There are 7 hidden switches. A switch that is on adds its own fixed numbers to the row, and there is some noise. The rows also spread widely along 12 directions, which tell nothing about the answers.
In the rows, 128 means zero.
Some rows, each with its switches (1 for on, 0 for off) after it:
[140 146  72 101 135 121  63 136 131 148 132 141 105  94 119 152 169  98
 131  78 107  38 167 170 121 114 152  97] | 0 0 1 0 1 0 1
[105 130 160  84 188 104 123 132 147  96 103 133  88 132 101 106 156 140
 148 146 132 114 120  88 127 120 128 118] | 0 1 0 1 0 0 1
[149 131 110  82 156 156 110 175 128 115 169 162 111 143 130 192 183 119
  61 106 126 129 147  77  96 159 106 152] | 0 1 0 0 1 0 1
[158 141 146  89 146 146 110 194 126 131 113 140 116 126  94 145 160 150
 121 102 157 135 111 124 118 163 149 133] | 1 1 0 1 0 1 1
[162 138 107 116  85 110 176 164 149 130 144 145  67 118  92 162 135  88
 164 161 151 163 132  63 139 140 118 110] | 0 0 0 0 1 0 1
[ 82 109 113  85 180 113 105  88 117  98  97 134  99  92 175 114 127 130
  92 150 113 105 131  88 107 110 129 127] | 0 0 1 0 0 0 0
[157 127 136  96 113 141 107 132 106 134 108 182  77  62 105 143 117 148
 164 140 139 121 128 147 132 119 138 118] | 1 0 0 0 0 1 1
[123 196 166  99 147 121 106 116 132 106 157 123 154 180  94 155 198 159
 184 105 160  23 181 147  84 141 153 134] | 0 1 1 0 1 0 0
[176 119 150  69 149  72  99 101 126 111 145 138 131 175 146 134 135 168
 161 123 128 135 149 127 135 150 137 160] | 1 0 0 1 1 0 1
[119 176 132 122 126 135 110 145 145 130 131 125  97 127  70 163 180 108
 163 104 135  44 160 132 123 135 142  75] | 0 0 0 0 1 1 0
[146 129  48  58 130 138  74 184 106 143 155 166  81  79 111 193 144 130
 120 112 118  93 181 123 101 111 133 148] | 1 0 0 0 0 1 1
[123 139 134  91 172 151  69 149 120 125 120 143  89  81  99 133 146 153
 150  88 120  70 138 176 125 124 136 123] | 0 0 1 0 1 0 0
[144 143 166 161 111 192 109 127 101 135 161 217 129 103  80 139 175 110
 137 124 112  79 124 177 155 151 104 128] | 0 0 0 0 1 0 1
[181 124 139  86 168  78  67 111 158 136 136 146 136 177  97 127 178 142
 164  92 107 103 130 178 158 118 149 122] | 0 1 0 1 0 0 1
[181 110 185  93 164 109 141 102  93  92 144 157  89  93 162  84  97 160
 167 122 128 160 127 152 154 143 101 159] | 1 0 0 0 1 0 1
[137 115  37 135  85  81  76 173  95 155 106 135 171 124  87 103 117 124
 204 160 125  81 140 157 140 118 178 170] | 1 1 0 1 0 0 1
[133 100 142  88 193 136  59 119 100 120 139 155 145 153 156 145 160 159
  64  88  84 110 133 143 125 150 113 177] | 0 0 0 0 0 0 1
[140 137 107 158  90 156 109 113  91 135 194 212 156 125  90 139 165 100
 168 158 105  64 156 176 154 124 108 160] | 0 0 0 1 0 0 0
[145 166 152  92 160 126 122 111 164 127 111 120 141 162 130 152 189 132
  89  89 162 115 118 121 103 143 157  98] | 0 1 0 0 0 0 1
[172 109 104  76 124 128  40 113 112 151 114 163 155 134 166 180 154 158
  75  88 118 110 135 153 107 161 160 144] | 1 0 1 0 1 0 1
[178 189 141 144 105 137 172 192 158 148 157  86 144 163  86 138 153 107
 151  81 186 146 113 142 135 184 150 118] | 0 0 0 0 1 0 0
[181 117 108  89 110 115 116 128 117 128 161 147 136 167 139 187 144 146
 118 129 137 152 145 110 115 160 122 172] | 0 0 0 1 0 0 0
[191 142 129  84 135 170 119 154 108 130 117 158 118  81 164 139 149 134
  66  84 167 148 111 145 100 166 148 118] | 1 1 1 1 0 1 1
[139 158 139  95 191 137 121 154 135 133 181 141 168 161 118  89 152 139
 122 122 132 140 116 153 141 130 135 179] | 0 0 0 0 0 1 1
[135 125 100  51 116 126  60  87  95 118 118 165 136 122 172 198 153 177
 109 140 148  71 185 115  59 146 155 145] | 1 0 0 1 1 1 1

New rows. What belongs after each?
[152 139 150  96 177 103 127 141 139 120 140 116 110 180 150 142 173 105
  66  84 106 131 128  79 130 162 123 120] | 0 0 1 0 0 1 1
[ 80 124  76 172 127 136  96 142  91 136 122 133 190 133 132  93 162  73
  86 140  94  57 123 131 142 142 138 152] | 0 0 0 1 0 0 1
[152 109  95  62 154  91  80 113 142 103 167 168  88 173 129 212 192 110
 107 137  91  85 188  61 116 131 102 116] | 0 1 0 1 1 1 0
[120 178 185 131 168 121 155  73 160 113 163 138 172 176 132  87 178 108
 133 138 149 105 120 128 141 134 135 118] | 0 0 0 0 1 0 1
[176 130 124  67 164 132  76 104 141 135 136 147 140 120 169 139 141 156
  91  88 139 135 126 169 124 137 151 122] | 1 0 0 0 1 1 0
[163 132  98  91  76 129 108 124 129 143 172 197 155 163 109 208 167 133
 126 170 148 136 154  93 110 141 140 170] | 1 0 0 1 0 0 1
[164 144 130 103 119 127 169 177 112 110 122 110  56  90 113 144 113 130
 165 115 160 141 140 106 121 155 119 117] | 0 0 0 1 0 1 0
[106 149  90 116 159 111  68  75 138 122 184 178 150 149 122 135 193  88
 138 129  82  18 180 150 141  93 126 123] | 0 0 1 0 1 0 0
[106 109 134  70 185 107  68 105 164 134 107 162 114 154 104 143 165 146
 107 147 105 129 109  98 137 102 143 124] | 0 0 0 0 0 0 1
[174  95  65  79 140 127  79 132  82 116 162 165  96 102 187 180 145 108
  68  94  86  94 188 120 108 156 101 150] | 0 0 0 1 1 1 1
[157 131 140 128 120 132 119  71 127 138 110 196 153 106 129  88 142 121
 146 161 146 132  89 163 146 108 154 115] | 0 1 1 0 0 0 1
[163 138 123 105 155 122 148 116 111  98 136 118  94 112 172 140 144 107
  97  87 134 115 152 123 112 147 106 118] | 0 1 0 0 0 0 0
[167  91  70  88 130 120  59 152 127 161 126 169 147 120 117 135 122 152
 129 139 122 161 105 164 144 120 153 172] | 0 0 0 1 0 0 1
[154 151 108  77 126  89 156 114 113 101 170 142 116 136 142 145 138 129
 170 153 155 113 188  96  96 112 125 162] | 1 1 0 0 0 0 1
[139 134  85 140 113 145  65 169  74 147 118 124 194 131 126 133 147 140
 116  84 130  59 140 192 107 163 156 171] | 1 1 0 0 0 0 0
[ 79 155 109 141 167 107 124 134 163 140  87  85 161 132 105  56 141 101
 145 136 143 109  81 136 152 109 173 102] | 0 0 0 0 0 0 0
[210 112 169  76 139  83  88 123 111 131  97 109 108 152 149 146 126 184
 141  63 128 147 123 166 124 176 150 142] | 0 0 1 1 0 0 1
[ 65 140 162  92 195 103  96  99  97  85 121 120 151 159 150  98 167 149
 122 141 111  46 159  97 104 136 135 154] | 1 0 0 1 0 1 1
[176 159 125  75 162 108  75 112 163 135 128 122 143 153 129 144 172 152
 138  73 150  88 140 179 112 128 171 110] | 0 1 1 0 1 0 0
[187 133  88  66 124 132 112 162 146 148 149 155 123 114 123 160 137 142
 117 121 166 176 121 133 120 131 150 152] | 1 0 0 1 0 0 1
[129 158 134 121 140 166 153 200 105 120 136 131 107  74 110  93 117 134
 148 126 167 130 113 131 118 155 135 161] | 0 0 1 0 1 0 1
[114 163 168  86 193 206 135 166 107  95 175 160 114  95 131 120 167 150
  92 112 155 106 138 127  99 161 107 158] | 0 0 0 1 1 1 1
[129 144 127  58 179 109 111  77 173 115 131 153  92 131 147 156 169 120
 101 135 130 121 138  82 113  96 133  87] | 0 0 1 0 0 1 0
[ 76 161 126 111 213 113 117 142 120 107 144  99 159 133 144  45 145 111
 128 127 119  70 136 127 134 123 144 147] | 1 0 0 0 1 1 1
[131 154 146 137 112 179 158 124 120 114 132 183 130  83  93 116 144 126
 160 171 180 116 109 146 120 124 133 123] | 0 1 0 1 0 0 0
[145 101 117  71 141 122  70 118 134 141 108 180 138 147 139 154 137 163
  99 167 129 158 106  94 115 138 154 148] | 0 0 1 0 1 1 1
[123 114 151  77 200  92 133 148 144 101 120 117  69 120 133 102 128 127
 117 123 107 163 112  75 151 125 111 139] | 1 0 0 0 0 0 1
[162  99  80  76 160 149  77 170  95 113 157 199  76  72 144 147 155 100
  83 116  89 104 153 110 129 133 103 139] | 1 1 1 1 1 1 1
[154 182 107 117 113 115 105 135 145 150 165 122 150 179  92 184 200 105
 130  75 131  59 171 151 117 143 153 121] | 0 0 0 0 0 0 1
[125 117 127 100 130 101 131 173 121 116 135 147 106 144  87 129 131 131
 164 171 123 148 127  70 144 133 124 167] | 1 0 0 1 0 0 1
[120 128 118 122 163  60 120 139 115 111 111  58 133 176 147  96 141 114
 129  94 103  90 143 107 133 158 137 141] | 0 0 0 1 0 0 1
[106 130  90 142 122 194 128 128  85 127 163 193 167  90 150 122 153  99
  71 168 137 112 124 124 118 138 115 171] | 0 0 0 1 0 0 1
[136 156  98 105 128  92  94 154 120 144 141 100 174 186 124 150 164 122
 123 102 125  80 160 121 113 152 162 156] | 1 0 0 0 0 1 1
[182 112 117 104 121 101  88 146 145 153 129 161 118 177 106 169 171 106
 101 117  99 146 118  99 155 159 141 119] | 0 0 1 1 0 1 1
[155 116 147 114 101 120 100 129 124 141 123 185 138 164  96 156 143 141
 148 169 127 148 108  99 146 146 141 148] | 1 0 1 0 0 1 0
[165 123  84  99 109 110 131 112 102 116 175 163 125 117 167 149 140 102
 121 143 130 118 172 106 120 139 114 153] | 1 0 0 1 1 0 1
[142 124 108 101 152 154  84 103 120 124 124 162 128 103 147 153 173 123
  85 100 125  86 133 157 113 131 126 112] | 0 1 0 1 0 0 0
[115 111 100 162 110 129  97  83  77 122  97 160 159 113 154 117 147  94
 105 148 101  54 137 138 129 139 127 115] | 0 1 0 0 0 1 0
[143 139 157  92 153 163 123 158 144 134 117 160  89  98  89 143 142 154
 126 119 155 160  94 129 129 135 135 129] | 0 0 0 0 0 0 1
[130  88  96  95 131  99  94 164 130 128  94 123  68 126 106 179 124 128
 118 132  98 144 123  72 137 139 121 130] | 0 0 0 0 0 0 0
[147 139 125  46 185 112 120 168 133 110 129  93  74 101 134 130 116 171
 147  92 156 137 146 124  96 135 135 150] | 0 0 0 0 1 0 1
[126 133 117 143 169 158 125 118 141 126 162 178 132  98 134  80 154  71
  97 135 107 125  95 136 171 117 111 113] | 0 0 1 0 1 0 0
[103 134 145 152 137 110 133 156 126 125 143 119 202 207 106 100 148 117
 123 160 130 144  94  82 148 160 138 184] | 1 0 0 0 0 0 0
[112 111  90 132 125 113 131 125 110 125  89 137 111  97 155 110 128  77
  87 149 110 119 113  81 140 132 134 102] | 1 0 0 0 0 1 1
[126 150 119  47 205 147  93 189 168 119 174 155  95 132  97 158 188 133
  96 112 129 121 141  95 120 123 128 137] | 1 0 0 1 1 1 1
[157 124 136  54 159  71 100  63 156  98 171 181  88 161 140 162 176 120
 148 147 101 103 175  83 137 110 119 119] | 1 0 1 1 1 0 1
[ 81 166 168 143 161 192 118 112 155 134 148 197 162 115  61  98 180 124
 141 169 145 103  82 157 153  99 135 120] | 0 0 0 0 0 0 0
[121 158 116 127 166  89 159 118 148 103 127  75 142 179 172 115 177  72
  70  99 132 104 134  66 112 150 132 103] | 0 1 1 0 0 0 0
[126 118 101 141 134 107 115 166 110 127  69  80 141 120 148  87 118 115
 115 113 144 119  94 115 122 166 160 125] | 0 1 1 0 1 0 0
[155 128 146 101 175 172 130 173 112 131 110 119 116  80 154 100 110 155
  79  82 156 179  81 159 124 161 132 155] | 0 0 0 0 0 0 1
[173 128 118 109 136 100 157 140  93  98 171 135 100 134 153 139 136 107
 131 116 118 122 173 103 121 149  95 161] | 0 1 0 0 0 0 1
[114 155 108  89 143  95 142  84 139 108 119 131 111 110 139 123 148 118
 158 158 161  88 158 102  94  93 144 110] | 0 1 0 0 0 0 1
[130 108 164 155 132 152 118  96  90 119  83 154 107  97 148 121 134 112
  88 117 108 112 102 131 146 163 112  95] | 0 0 0 0 0 1 0
[130 131  84 167  95 175 144 126  89 119 123 174 112  50 136 124 146  64
 102 136 138  85 130 142 129 136 113  99] | 0 1 0 1 0 0 0
[148 105 134  71 159  99  79 140 131 144  88 131 145 146 129 113 115 179
 132 139 136 168  92 123 136 137 167 161] | 1 0 0 0 0 1 1
[124 117 139 137 109 128  75 107  62 126  98 147 141 120 128 139 136 155
 147 111 105  46 156 172 116 158 133 152] | 0 0 0 0 0 0 1
[123 140 126  77 189 103 109 123 177 132 114 130 156 149 122  79 141 153
 144 156 162 154  86 124 126 105 169 136] | 0 1 0 0 1 0 1
[114 121  91 126 137  62  99 105 111 125 114  98 193 174 165  78 121 121
 140 148 118  98 132 118 136 140 161 164] | 1 0 0 0 1 0 1
[118 148 170 125 151 147  87  90 141 135 102 181 138 114  80 111 179 138
 157 132 134  74 106 180 139 106 155  97] | 0 1 0 0 0 0 1
[ 98 146 101 154 137 162 130 184 104 121 151 162 112  85  62 102 145  92
 175 150 120  70 136 142 147 111 114 148] | 0 1 0 0 0 0 0
[177 135 153  84 124  91 127 153 141 135  94  92 104 164 133 163 137 158
 122  88 155 164 117  97 111 175 157 129] | 0 0 1 0 0 0 1
[160 134  94 126  80 149  94 139 128 162 128 172 137 110  87 167 140 133
 150 135 146 122 119 167 135 125 153 133] | 0 0 0 0 0 0 0
